The groups are shells around one centre, one inside the other: the same stretched ball of 7 dimensions in 6 sizes.
In the rows, 128 means zero.
Known rows, each followed by its group:
[147 110 142 103 140 140  86 158 146 199 142 146 144 123  75 116 138 103
 188 168 155 125 114] : (2)
[149 102 117 124 137 135 104 110 133 199 135 112 127 134  78  97 126  74
 180 113 135 135 125] : (5)
[131  91 142 146  76 107  91 156 138 141 164  96 139 135 143  86 126  89
 108 191 172  82 161] : (4)
[141  96 112 147  97 129 108 121 131 208 138 107 142 134  82  91 139  90
 163  76 142 128 128] : (3)
[131 100 118 124 112 121  92 116 128 171 137  92 127 130  88  99 129  77
 153 133 154 114 153] : (5)
[152  86 119 114 124 125  96 131 132 180 140 121 156 134 100  85 148 107
 154 122 144 118 124] : (2)
[149  77 135 147  92 116 105 147 131 159 164 110 151 141 148  68 135 100
 114 154 151  96 135] : (4)
[143  98 130  97 136 115  81 145 150 169 142 129 155 126  95 120 144 106
 162 178 161 111 146] : (5)
[175  96 132  99 142 130  90 158 164 188 142 162 173 137 101  89 153 124
 174 164 148 121  98] : (3)
[163 116 129  84 164 132  82 144 172 201 129 158 154 128  61 127 142 104
 209 171 152 135 114] : (0)
[141  91 131 133  93 143  97 146 109 188 143 113 141 130  94  60 144 106
 146 106 147 113 105] : (2)
[166 102 122  99 149 141  93 125 138 187 130 133 141 136  79  78 139  95
 182 137 138 130 101] : (3)
[143 102 145 111 103 148  81 167 118 179 140 128 142 126  85  65 145 114
 155 152 159 107  97] : (3)
[145 107 138 104  92 136  71 165 135 158 132 120 145 130  87  59 147 114
 148 170 171  96 107] : (0)
[132  83  99 146 139  97 120  85 144 199 152  93 141 132 105 153 126  64
 162  95 134 135 191] : (4)
[146 121 146  98 122 128  72 173 170 178 138 146 149 125  78 117 138 107
 180 208 175 109 124] : (3)
[113  85 138 146  77 112  93 147 112 153 162  84 134 124 128  97 131  90
 110 157 167  88 170] : (1)
[145  78 122 141 113  99 107 132 150 170 162 113 160 137 139 113 137  96
 130 148 149 107 164] : (0)
[124  88 106 153 129 108 119  77 123 184 152  70 112 133 107 129 109  42
 151 105 134 128 189] : (1)
[123 110 142 112 117 143  82 154 119 193 140 119 129 115  66 111 135  96
 174 150 161 117 127] : (2)
[144  81 119 141 100 108 104 124 135 160 154  98 147 140 132  84 134  89
 124 137 149 103 154] : (2)
[148  95 137 112 130 109  88 151 160 161 155 130 155 132 122 117 136 100
 148 200 162 104 151] : (5)
[129  91 124 166  65 138 109 118  95 175 146  70 111 137 108  44 122  69
 123  89 145 106 128] : (0)
[152 105 129 102 127 149  86 138 122 185 128 125 135 130  71  67 141 100
 174 132 147 122  96] : (0)
[148  87 102 117 178 113 116  84 142 210 144 117 142 130  87 150 131  71
 189 102 122 150 163] : (0)
[123  89 122 128 132 119 102 118 120 194 151 103 136 121  91 135 133  82
 161 119 145 125 164] : (5)
[143  79 114 143 155 119 126  96 124 208 160 109 134 132 111 131 123  67
 166 100 120 141 157] : (0)
[140  90 112 131 120  97 101 119 158 177 149 108 154 134 111 131 136  87
 151 140 153 115 174] : (2)
[132  87 107 140 133  95 111  87 141 168 153  81 127 136 120 134 116  54
 144 137 142 119 195] : (4)
[128  90 126 158  84 129 107 112 101 163 151  68 107 137 117  61 114  59
 123 120 146 104 146] : (1)
[178  90 117 101 171 103 102 129 189 187 149 158 177 142 116 134 144 105
 180 175 140 130 140] : (4)
[125  85 125 165 104 143 122 111  88 209 156  86 113 128  98  85 120  66
 149  70 128 129 133] : (0)
[121  91 129 138 101 137 100 133 100 195 147  98 129 121  86  95 136  90
 151 101 148 118 136] : (5)
[148  83 106 145  95 101 107 118 151 176 147 103 160 142 120  94 143  95
 135 108 148 111 155] : (0)
[127  86 118 148  96 105 105 125 136 181 154  96 146 130 113 118 135  87
 137 119 154 111 170] : (5)
[149  84 129 149  83 113 103 147 143 165 157 111 155 142 136  73 138 101
 122 144 155  98 136] : (3)
[124  82 121 165 100 108 118 120 127 195 165  94 139 130 121 126 127  76
 137 107 144 117 173] : (1)
[139 103 139 105 153 114  88 147 160 184 153 137 147 122  96 154 131  91
 176 197 159 119 159] : (3)
[153 107 123 108  79 118  72 167 166 165 126 131 171 136  85  73 161 129
 151 153 177  97 116] : (4)
[110  89 116 179  78 131 121 105  93 208 153  67 111 127  92  97 119  59
 142  54 138 125 157] : (1)
[152 101 130  88 169 136  89 139 142 204 138 149 152 121  69 128 145 106
 198 150 143 136 119] : (0)
[150 113 123 130  81 124  86 147 161 176 130 116 145 140  85  74 139  98
 158 142 167 107 120] : (4)
[162 101 133 100 161 130  94 138 154 189 145 146 148 132  94 113 134  95
 183 173 143 128 121] : (5)
[158 105 133 113 128 151  94 140 127 194 135 131 134 133  78  67 136  96
 177 133 142 126  91] : (3)
[114  94 139 123  93 117  80 153 120 156 152  96 138 119 105 108 137  98
 130 169 172  93 163] : (1)
[143  97 123 152  66 128  99 142 132 180 141 102 143 139 102  58 139  97
 137 107 156 106 120] : (2)
[158  91 123 151  64 130 102 147 137 177 142 112 154 147 115  35 145 108
 130 105 152 103 101] : (4)
[171 103 128  94 137 121  82 142 166 156 135 137 154 142 105  79 140 103
 162 192 156 109 118] : (1)
[120 101 139 131 120 133  96 130 111 178 152  95 111 121  94 111 116  68
 155 156 152 114 152] : (2)
[150  91 120 138  96 103  98 137 161 166 150 113 158 141 124  95 139  97
 136 151 159 103 151] : (2)
[116 106 124 131 103 133  92 127 116 198 137  95 123 119  64 114 132  81
 168 107 156 122 146] : (2)
[152 102 134 121 126 104  92 149 179 170 154 134 156 136 118 129 131  94
 158 199 163 108 155] : (1)
[156  92 114 106 181 126 108  91 134 187 142 115 126 134  94 117 121  64
 182 139 124 140 144] : (1)
[163 102 122 122 118 113  95 136 172 174 141 129 154 143 108  94 135  94
 160 163 154 114 132] : (3)
[137  95 118 121 130 133  99 107 113 183 137  96 122 129  83  93 128  74
 163 114 140 125 138] : (5)
[130 103 116 157  77 137 106 115 115 197 135  83 117 134  78  71 126  70
 154  78 147 120 129] : (1)
[127 103 141 106 107 122  73 159 134 156 144 113 141 121  95 105 139 103
 146 188 174  96 147] : (3)
[134  86 109 145 158 134 128  69  99 207 149  82 101 132  92 114 107  39
 173  80 112 147 155] : (4)
[117  97 121 134 128 150 106 102  82 208 139  84 102 118  63 101 121  62
 173  78 132 136 136] : (4)
[111 102 146 138  74 130  83 165 115 172 152  98 130 118  95  98 133  96
 135 156 174  95 146] : (5)

New rows. What belongs after each?
[168  87 110 103 155  96  97 124 181 176 144 142 178 140 115 128 149 108
 166 160 146 122 152] : (1)
[140  96 127 143  84 120  96 134 135 161 146  95 133 139 115  71 128  83
 131 146 158 100 141] : (5)
[163  97 119 115 131 105  95 133 177 172 145 133 163 142 113 111 139  98
 160 170 154 115 144] : (2)
[103  90 142 149  91 121  97 145 104 176 164  86 124 116 110 121 125  81
 130 145 162 101 172] : (0)
[135  91 137 150  90 118 102 148 135 174 161 108 141 133 125  94 129  90
 132 152 157 102 146] : (5)
[172  85 120 107 166 102 104 125 175 177 154 145 169 141 128 126 139  99
 165 176 139 124 147] : (1)
[104  93 144 152 100 140 104 140  88 198 161  90 112 113  93 114 121  75
 147 119 150 115 151] : (4)
[160 108 151  90 117 127  68 179 161 145 142 144 156 134 109  76 143 118
 150 232 175  91 111] : (4)
[106  90 115 149  88 124 101 103  90 173 143  58 109 124  91  93 123  63
 132  91 150 110 169] : (4)
[112  93 118 173  60 145 111 108  76 193 141  57 101 129  84  54 121  62
 133  50 142 115 133] : (4)
[129  94 114 144  94 146 105 110  93 199 133  84 118 129  72  65 133  79
 156  61 138 126 120] : (0)
[127 102 131 136  64 128  84 165 133 184 140 112 153 125  84  85 151 116
 144 122 172 101 127] : (3)
[118  97 128 140  99 110  96 143 142 192 153 108 147 121  95 141 137  93
 153 136 164 113 169] : (0)
[150 101 126 124  88 137  88 151 134 183 132 121 151 135  85  59 150 113
 154 117 157 111 101] : (5)
[161  94 135 109 145 145  98 136 124 187 144 133 138 133  96  75 135  96
 170 145 136 125 100] : (0)
[150  89 125 114  93 116  83 157 145 161 140 124 170 134 109  73 159 127
 135 147 164  98 125] : (4)
[148  87 135 130  81 112  88 172 153 164 154 130 174 135 127  82 155 128
 126 161 169  92 130] : (1)
[128 102 128 137  74 125  88 155 136 186 140 110 149 127  85  93 146 107
 148 121 168 106 134] : (5)
[135 105 111 125 113 101  91 123 168 183 137 109 150 131  85 137 137  87
 166 139 163 118 170] : (4)
[141  86 124 144 131 121 115 107 123 180 158  97 122 136 122 102 115  62
 147 135 134 121 154] : (2)
[168 105 140 100 139 133  86 164 164 185 143 158 160 134  96  94 144 114
 177 185 154 118 102] : (2)
[150  83 108 139 155 133 126  92 119 224 148 114 134 134  90 113 129  72
 181  68 114 151 132] : (1)
[140 111 134  97 119 124  73 153 151 165 134 124 143 126  81 104 140 102
 165 186 170 106 135] : (5)
[129  87 119 168  73 144 116 117  89 201 145  80 119 133  94  53 130  78
 138  53 136 120 118] : (0)
[134  98 156 136  71 146  85 184 113 172 154 120 140 126 107  56 141 114
 132 159 167  93 102] : (1)
[111  90 113 170  88 119 116  96 103 192 151  62 110 129  98 107 115  53
 139  78 142 120 174] : (3)
[177 119 136  78 130 131  67 171 184 166 124 162 166 138  79  78 152 124
 182 206 170 109  91] : (4)
[170  89 109 101 190 114 110 102 163 202 144 142 157 137  97 138 136  86
 193 137 124 146 141] : (0)
[165 106 129  87 167 126  87 138 165 185 137 150 153 132  85 118 139 100
 191 181 148 128 122] : (5)
[133  96 126 147  93 138 104 117 103 174 144  80 110 135 100  61 119  66
 139 114 144 111 131] : (3)
[144 109 135 101 159 121  88 130 155 175 145 125 129 127  91 135 120  74
 180 199 154 121 153] : (1)
[134  84 116 128 144 115 109 113 130 200 152 113 146 125  98 137 136  86
 165 112 137 131 161] : (2)
[122  93 110 126 118 124  98 106 112 189 135  88 129 123  76 110 135  80
 160  93 145 124 156] : (0)
[163 112 126  96 154 116  87 138 182 183 137 146 154 135  86 128 135  94
 190 189 156 125 134] : (0)
[133 113 140 127  91 140  84 151 127 174 138 106 122 128  82  76 127  86
 155 157 165 105 120] : (2)
[149  90 110 140 112 107 108 122 159 196 146 118 161 138 105 117 142  95
 158 109 146 124 150] : (0)
[147  77 117 142 114 126 113 113 112 178 151  98 138 139 121  71 133  85
 135 103 132 117 133] : (2)
[103  86 121 169  95 119 116 103  96 189 161  63 108 123 107 120 113  53
 134  94 143 117 183] : (3)
[141 102 140 120 108  97  82 168 181 159 157 133 163 130 122 135 137 106
 145 218 179  95 166] : (4)
[174  97 133  92 160 116  89 152 179 178 147 162 172 137 110 117 145 114
 176 197 151 120 123] : (3)
[141  96 116 105 162 111  97 117 153 196 144 127 150 124  84 155 137  88
 184 145 145 133 163] : (2)
[115  74 112 162 111 107 120  95 106 185 163  71 126 127 121 126 122  63
 130  92 136 119 189] : (0)
[100 100 133 156  73 115  94 139 119 177 154  78 121 119  97 123 123  74
 134 136 170 100 179] : (0)
[145  85 117 145  96 131 108 112 110 171 143  87 127 141 112  52 130  79
 132 101 139 111 127] : (3)
[138 112 117  93 132 116  75 131 159 177 125 120 147 125  64 127 143  97
 180 158 166 118 150] : (4)
[126  99 132 152  64 155  98 141  89 191 138  87 117 128  79  41 134  89
 142  82 150 110 102] : (1)
[114  94 133 131 130 119  99 122 117 181 157  93 119 119  99 138 119  68
 154 152 151 116 175] : (2)
[113  90 127 135 101 107  93 140 131 182 155 101 148 118 101 139 140  96
 143 137 164 108 177] : (1)
[139 103 112 117 146 111  98  99 150 178 139 100 126 132  88 133 120  62
 173 149 147 126 170] : (1)
[135  99 141 120 144 132  98 126 121 171 155 106 113 127 106 110 112  65
 159 180 146 116 148] : (4)
[149  81 120 146 133 137 122 111 112 210 153 113 135 134 105  90 130  81
 162  84 121 136 122] : (0)
[143  89 117 114 136 130  99 124 125 200 139 121 150 126  81 108 147 102
 171 103 139 130 129] : (3)
[140 100 128 122 161 116 106 115 150 194 154 120 130 128  98 151 117  66
 180 164 141 132 164] : (1)
[112 115 137 147  62 125  84 153 133 175 143  89 122 124  82 100 125  81
 144 150 178  98 153] : (4)
[172  85 125 128  97 126  99 151 146 171 145 132 168 147 125  46 152 120
 136 133 147 106  98] : (4)
